The rows come from 5 hidden closed curves, with some noise, and rows from the same curve form a group. Each curve winds through 8 dimensions. The rows are also pushed far along 4 directions, which tell nothing about the answers.
In the rows, 128 means zero.
Some rows, each with its group after it:
[143 169 133 113 121 145  62 156  94 126 182  87 105 121 100 212  63 138
 158] : (4)
[ 99 153 170 133 117 139 137  97 132 134 128 146 158  91 140 122 119 126
 138] : (2)
[119 179 116 102 124  91 118 177 145 137 132 129 123  93 184 115 114 110
 188] : (2)
[116  75  74 123 151 107 168 126 154 148 121 123 115 151 159 113 154 114
 120] : (3)
[108 159 157 128 126 183  80  72 146 114 155 118 130 135  78 215  72 136
 114] : (2)
[127 152 124  89  90 108 103 149 173 111 142  88 120 133  90 137 102  99
 150] : (4)
[128 142  85  98 151 135 107 135 164 116 178  87 103 169 157 199 107 106
 120] : (3)
[125 132 161 116 110 121 135 137 114 133 116 108 112 112  97 129 110 150
 143] : (3)
[ 72 113 141 101  89  99 149 134 244 152 123  81 129 105  77  83 134  86
 158] : (1)
[103 117 157 144 127 180 149  70 167 163 151 116 143 126  89 126 138 149
  75] : (4)
[142 129 122 167 143 141  95 165  51 139 125 164 185 107 196  93 153 135
 129] : (3)
[123 127 151 141 114 126 140 108 131 117 117 147 136  88 115 123 155 149
 141] : (2)
[114  89 152 147 135 180 160  52 120 114 150 116 135 133  67 149 152 165
  56] : (1)
[116 129 109 121 151 113 127 149 105 117 111 130 124 105 166 124 129 122
 162] : (4)
[109 143 111  96 125 130 123 151 137  99 122 101 126 123 118 103 128  98
 136] : (4)
[ 96 122 151 111 140 158 145  84 209 129 131  89 120 133 108 140 143 100
 108] : (2)
[ 97 130 145 111 123 138 119 125 176 120  97 112 129 135 116 131 129 108
 135] : (4)
[107  99 140 133 119 133 130  94 200 148 141 110 141 139  99 138 137 106
 113] : (1)
[129 115  98 138 132 134 105 137 135 152 148 118 133 128 115 130 129 136
 119] : (0)
[ 80 148 214 124  92 170 147  22 168  99 138 133 149 132  58 174  87 121
  96] : (1)
[ 91  81  92  89 125 116 197 146 179 125  85  87 103 156 113  61 160 100
 110] : (3)
[191 158  97 149 137 133  93 183  16 141 170 161 133 168 211 171  96 148
 127] : (1)
[142 125 119 125 143 125  81 180 124 121 109 106 115 118 134 136 139 116
 168] : (0)
[130 124 124 142 138 114 125 120 107 129 126 159 149 136 179 141 122 113
 136] : (3)
[137 171 140 105  57  91  95 147 125 127 128 142 124 123  79 156  64 146
 166] : (0)
[ 93 116 152 143 159 202 118  68 160 129 158  95 145 132  89 150 137 124
  72] : (3)
[103 132 150  88 130 116 167 120 231 133 101  72  85 112  62  71 143 100
 134] : (4)
[ 90 127 148 129 122 203 142  71 155 143 142 106 130 141  52 134 112 140
  71] : (2)
[141  97  84 136 119 121 140 182  51 105  99 162 163 134 208 101 170 120
 144] : (0)
[155  74  59 151 200 132 133 137 116 143 172 114 124 158 210 159 182 121
  98] : (1)
[117 100 126 110 158 140 125 146 172 141 113  64  84 144  85 131 132 112
 129] : (3)
[193 147 144 178 170 152  89 123  31 128 129 180 130 116 174 170 135 181
 121] : (2)
[124 108  97 132 128 145 127 131 114 108 121 134 112 112 110 149 147 148
 144] : (0)
[119 134  82 100 129 123 107 159 168 146 173  80 105 146 124 158 105 114
 133] : (0)
[184 138 110 168 166 149  74 141  81 149 149 145 131 133 151 153 140 155
 110] : (4)
[161  90  92 122 144  96 118 150 170 143 136 102  97 165 142 163 148 113
 133] : (1)
[ 83 174 148  83  92  93 129 148 235 146 110  86  92  75  43  76 106 111
 180] : (4)
[174 147  79 132 205 140  43 157 142 150 192  90  71 165 167 240  89 119
 144] : (3)
[158  86 178 191 160 172 137  15  88 119 150 165 154 133 115 189 158 176
  54] : (1)
[135 147 114 114 141 121 124 153 164 139 124 118 123 136 171 118 139 103
 140] : (2)
[139 177 142  98  75 103  93 159 165 130 145 104 120 125  89 138  91 116
 156] : (4)
[153 175 131 125 119 137 122 111 130 146 158 137  94 135 103 169  88 170
 119] : (2)
[130 147 120  71 145 126 143 131 182 115 172  47  62 159 120 190  97 102
 132] : (4)
[119  93 122 152 197 175 133  97 124 123  96 124 122 128 139 118 169 126
 101] : (2)
[111 110 131 136 148 176 137  98 106  93 128 129 152 133 152 150 156 124
  98] : (2)
[102 142  96  85 127 152 148 153 202 111 140  72  72 112  83 130 149 118
 149] : (0)
[104  70 101 144 136 118 148 143 112 124 119 132 167 114 174  94 183 111
 131] : (1)
[135 153 152 120 117 110 132 119 163 135 130 127 129 124 129 123 125 124
 128] : (0)
[136 111 126 141 142 122 153 124 126 125 111 141 120 100 143 112 174 149
 136] : (2)
[ 68 162 127  89 118 154 121  98 209 111 133  93 106 120  66 148  97 121
 127] : (4)
[108 125 109 124 155 146 116 132 110 101 132 116 140 116 152 138 146 130
 120] : (3)
[147 155 105 108 135 158 111 126 135 103 154 108  83 159 103 196 109 153
 110] : (2)
[145 197 106 101 145 127  54 170 137  99 171 100  90 118 138 208  85 126
 175] : (0)
[156 186 101 108 130  91  97 159 145 144 160 128  81 133 136 168  75 143
 163] : (3)
[116 134 117 121 122 141 116 116 171  90 120 134 128 114 111 152 155 122
 142] : (0)
[146 195 165 119 125 116  88 152 118 128 133 124  87  86 105 166  82 159
 185] : (2)
[ 77  93 135 105 170 176 175  78 200  97 125  70 110 160 103 122 158  86
  75] : (1)
[151 132 130  92 131  90 139 167 178 149 140  62  77 128 112 118 124 101
 156] : (4)
[180 127  46 136 144  74  81 222  89 143 131 155 148 142 237 117 157 115
 164] : (0)
[131 123 152 129 154 181 146 102 123 114 150  95 117 159 115 150 134 133
  73] : (1)
[112 134 130  97 130 122 124 141 191 127 133  80 121 140 125 120 130  91
 127] : (0)
[134 146  74 102 146  97 127 212 148 166  95 116  96 129 170  65 130 106
 171] : (2)
[115 153 160 115 110 143 139 131 107 102 115 122 148 120 133 106 128 131
 115] : (3)
[122 137 170 117 116 138 152  92 138  92 140 112 133 130 116 151 131 132
 103] : (1)
[128 128  91 114 146 127 116 161 159 141 123  94  96 137 110 110 136 133
 127] : (3)
[163  88  93 140 151 107 145 166  88 161 122 126 117 151 175 105 149 136
 121] : (0)
[144  76 102 138 159 170 132  62 131 103 140 118 123 188 116 190 146 127
  58] : (4)
[171  95 132 138 119  95 125 141  95 116 127 131 128 141 151 159 156 147
 130] : (1)
[123 154 115 125 135 138  88 136 159 133 139 132 129 153 132 146  99 100
 127] : (3)
[147 103 118 115 160 117 152 132 140 101 135  94 108 150 161 144 170 118
 108] : (1)
[121  92 101 142 123 155 124 141  70 110 116 146 153 130 142 134 153 137
 124] : (0)
[120 125 137 144 163 156 157 109 128 153 119 132 122 120 146 106 150 152
 104] : (4)
[ 94 122  90 105 153 131 136 148 136 108 127  99 126 117 152 114 145 116
 131] : (3)
[125 123 124 133 114  99 115 119 113 110 114 163 130 126 128 161 103 128
 161] : (1)
[137 107  94 142 139 117  94 154 133 155 136 124 145 132 142 122 140 123
 132] : (0)

New rows. What belongs after each?
[174 113  87 125 161 142 102 141 145 129 157  96 116 180 148 159 150 109
  90] : (4)
[141 129 103 138 156 144  77 136 111 125 132 133 128 138 154 182 118 125
 140] : (2)
[142  85 150 139 101 106 145 108 122 114 114 135 142 134 115 140 158 143
 116] : (1)
[165 164 112 123 142 122  98 130 126 150 176 116  85 125 112 183  92 160
 138] : (4)
[ 90 152 157 111 127 127 145 140 140 112  85 129 133  93 136  80 135 116
 154] : (4)
[165  95  75 159 137 108 149 153  60 120  99 194 135 109 191 108 185 159
 149] : (0)
[122 182 112  95 117 151  81 163 158 134 172  81  88 128  85 179  76 137
 149] : (2)
[125  99  87 121 123 143 122 148 103 118 132 115 121 146 121 155 129 132
 130] : (0)
[ 97  84  51 133 183 166 176 126 139 119 109 131 139 132 170  59 207 116
  80] : (2)
[120 145 149 144 147 179 106  96 134 123 129 136 149 144 108 125 127 127
  81] : (3)
[129 139 158 133 104 165  98 117 110 130 149 123 150 149 120 181  99 137
 110] : (4)
[121  98 111 150 142 161 197 102  84 128 115 159 144 120 153  76 183 160
  81] : (2)
[118 115  82 134 118 133 160 131  96 123 128 165 164 130 184 102 159 134
 108] : (2)
[130  84 148 148 134 150 150  72 138 127 123 123 155 133 116 131 177 150
  70] : (3)
[123 132 136 129 132 122  98 118 138 111 116 137 138 119 135 156 126 117
 145] : (4)
[114 146 101 110 158 149 103 128 187 113 153  88  94 117 103 166 137 128
 134] : (2)
[100 145 161 136  96 150 137 122  96 160 106 150 150  99  98  86 100 148
 134] : (2)
[133 111 104 134 184 178 143 116 140 110 144 102 111 131 156 145 183 125
 100] : (0)
[ 77 120 118  94 140 113 136 131 206 109  85 100 116 111 119 103 145  88
 159] : (4)
[109  56  90 130 135 121 202 113 154 125  95 138 133 126 156  85 207 114
 121] : (0)
[132 184 111  99 125 159 102 126 124 114 165 104  69 134  71 199  65 169
 132] : (2)
[127 153 215 138  95 173 116  36 167 129 169 106 142 112  16 163 102 142
  83] : (4)
[111 126 121 113 119 129 114 162 161 148 113 106 130 139 138 124 130 114
 144] : (4)
[102 133 143 124 113 134 109 172 107 129 111 117 158 108 140  94 123 108
 151] : (3)
[162 131 107 124 143 145 134 140  81 144 148 123  99 165 160 172 108 147
 116] : (2)
[105 139 103  83 165 160 120 146 177 101 153  54  80 149 135 179 122  96
 134] : (2)
[103 113 146 145  85 127 136 150  68 131  67 174 181 102 133  62 135 142
 146] : (4)
[176  82  88 167 186 168 110 124  64 131 166 119 124 161 159 177 166 162
  69] : (1)
[106 137 182 127  93 131 131  99 150 101  84 142 134  85  65 116 130 137
 157] : (0)
[134 155  90 124 143 166 117 149  96 128 168 116 112 129 135 153 117 156
 112] : (2)
[118 123  81  90 124 108 164 176 144 143 118 101  93 144 152 106 125 115
 150] : (2)
[ 92 162 133 109 131 184 120  79 153 120 137 116 118 145  83 159  83 127
  95] : (2)
[150 130 115 155 180 145 106 126 115 148 148 132 134 125 170 135 151 138
 108] : (3)
[102 175 165  94  97 130  89 147 180 119 118  98 110 121  94 166  82 118
 170] : (4)
[127 155 142 118 125 150 154 133  97 119 115 139 136 135 155 102 128 131
 108] : (2)
[105 121 121 115 120 133 118 144 115 124 133 101 133 112 112 130 115 118
 148] : (4)
[111 117 127 133 122 149 137 110 111  98 104 146 173 125 130  83 156 114
  97] : (4)
[136 118  67 113 229 149  98 126 167 120 166  68  75 169 163 188 135 104
  97] : (0)
[111 116 154 156 124 136 126 100  92 105  77 184 186 109 156 102 157 129
 123] : (4)
[149 161 138 117 157 129 110 148 136 131 124 108  70 110 119 152 111 144
 160] : (2)
[150 156 114 122 114  91 120 200  55 146 122 143 127 109 167  96 101 146
 170] : (0)
[113 127 172 149  60 115 163  90  57 132 116 194 190  95 125 102 114 172
 122] : (3)
[ 96 129 130 122 118 143 178 111 101 136  95 152 137 125 135  81 114 135
 118] : (2)
[147 119  87 125 160 134 109 161 134 142 127 104 100 149 127 119 143 138
 114] : (3)
[103 127 131 117 133 154 142 141 121 131 137 101 136 146 146 112 117 103
 113] : (3)
[121 139 131 117 151 122 132 157 138 138 103 108  95 113 118  95 123 126
 149] : (3)
[109 141  77 111 116 120 144 149 128 122 142 138 139 117 169 121 134 128
 142] : (2)
[107 141 108 117 102 142 148 112 124 121 151 138 143 130 134 140 118 141
 114] : (2)
[122 103 141 140  76 113 137 135  94 129  96 161 161 136 114 105 118 130
 139] : (1)
[163 118  78 137 184 141 121 112 144 151 163 108  83 151 130 169 137 149
  97] : (4)
[108 171 133  86  80 111  90 141 186 136 142  98  83 125  53 190  52 141
 173] : (4)
[134 160 155 107 104 103 158 104 155 124 137 129 117 122 124 128 115 129
 131] : (4)
[133 183 102 101 114 108  98 178  99 140 179 116 100 125 146 175  56 142
 169] : (3)
[143 153 120 137 109 124 100 125 111 145 181 136 153 113 141 159 111 141
 129] : (4)
[115 101 117 148 109 116 114 134  89 106 117 160 183 118 163 126 148 119
 141] : (1)
[132 174 115 104 138 128 119 103 173 133 175 110  80 149 104 189  78 138
 118] : (3)
[ 90 130 100 114 187 165 123 117 179 113 124  93 102 113 126 125 151 108
 123] : (2)
[ 99 136 132 104 126  97 116 120 171 137 129  99 109 118  95 137  89 115
 148] : (0)
[144 123 139 148 164 135 141  99 147 151 129 137 119 138 144 119 145 132
 100] : (3)
[155 169 137 143 132 151 102 127  89 161 140 148 118 130 120 145  87 163
 121] : (2)
[176 183 144 140 131 170 110 127  38 133 195 134 103 129 132 216  82 201
 111] : (2)
[138 148  95 132 154 154  87 143  97 124 129 142 133 149 169 156 107 121
 124] : (2)
[ 73 189 195 112  66 126 104 140 104 108 100 148 167  53  97 106  76 128
 198] : (2)
[127 123 158 126 125 131 142  84 154  95 103 136 123 126 105 149 143 127
 123] : (0)
[178 172 106 112 144  84  64 205 124 113 113 123  77 116 155 165 115 125
 205] : (0)
[ 71 111 103  93 120 121 137 172 185 136  81  90 109 117  94  77 133 107
 165] : (4)
[114  92 135 149 130 121 183 104 129 122  86 163 149  89 136  68 199 146
 123] : (2)
[125 157 166 135 114 132 100  99 126 116 108 159 142 111 118 157 101 132
 148] : (2)
[113 100  63 104 141 128 176 152 146 136 124 113 114 156 167  99 154 114
 116] : (2)
[101  97 114 134 125 169 130 111 109 101 122 127 145 125 109 141 146 131
 118] : (0)
[149 102 101 163 151 150 124 149  28 121 102 172 141 119 164 120 151 165
 130] : (2)
[140 151  99 109 165 144 137 146  98 141 137 113  81 148 160 153  94 139
 132] : (2)
[ 95 160 182 101  58 116 141 150 111 134 112 116 132  94  79 110  76 136
 175] : (4)
[134 150 140 131 101 114 106 126 120 139 131 146 113  95  93 164  94 165
 167] : (2)
[134 165  98 111 156 136  88 133 153 103 157 114 108 129 141 177 119 121
 134] : (0)
[134 172 205 170  52 113  84 100  41 105 100 230 221  75 133 134  98 160
 159] : (4)
[145 145 120 109  94 102 105 150 104  96 134 127 142 126 130 134 112 107
 147] : (4)
[118 141 184 148  99 161 152  10 151 122 169 147 171 114  74 148 125 146
  63] : (4)
[120 147 132 108 111 124 107 162 121 124  95 128 104 135 113 147  94 142
 160] : (4)
[105 121 111 116 102  89 137 179 165 130  77 141 158  97 158  48 175  96
 172] : (2)
[166 185  86  77 182 141 107 196 140 132 167  56  33 166 165 186  91 123
 145] : (2)
[ 99 151 151 124 126 138 144 100 151 132 132 132 146  99 145 123 126 118
 136] : (2)
[152 132  67 121 143  86  77 235  99 145 119 116 122 107 180  98 139 110
 191] : (4)
[ 96 113 116 109 136 152 160  90 170  84 126 114 124 133 121 147 162 119
 104] : (2)
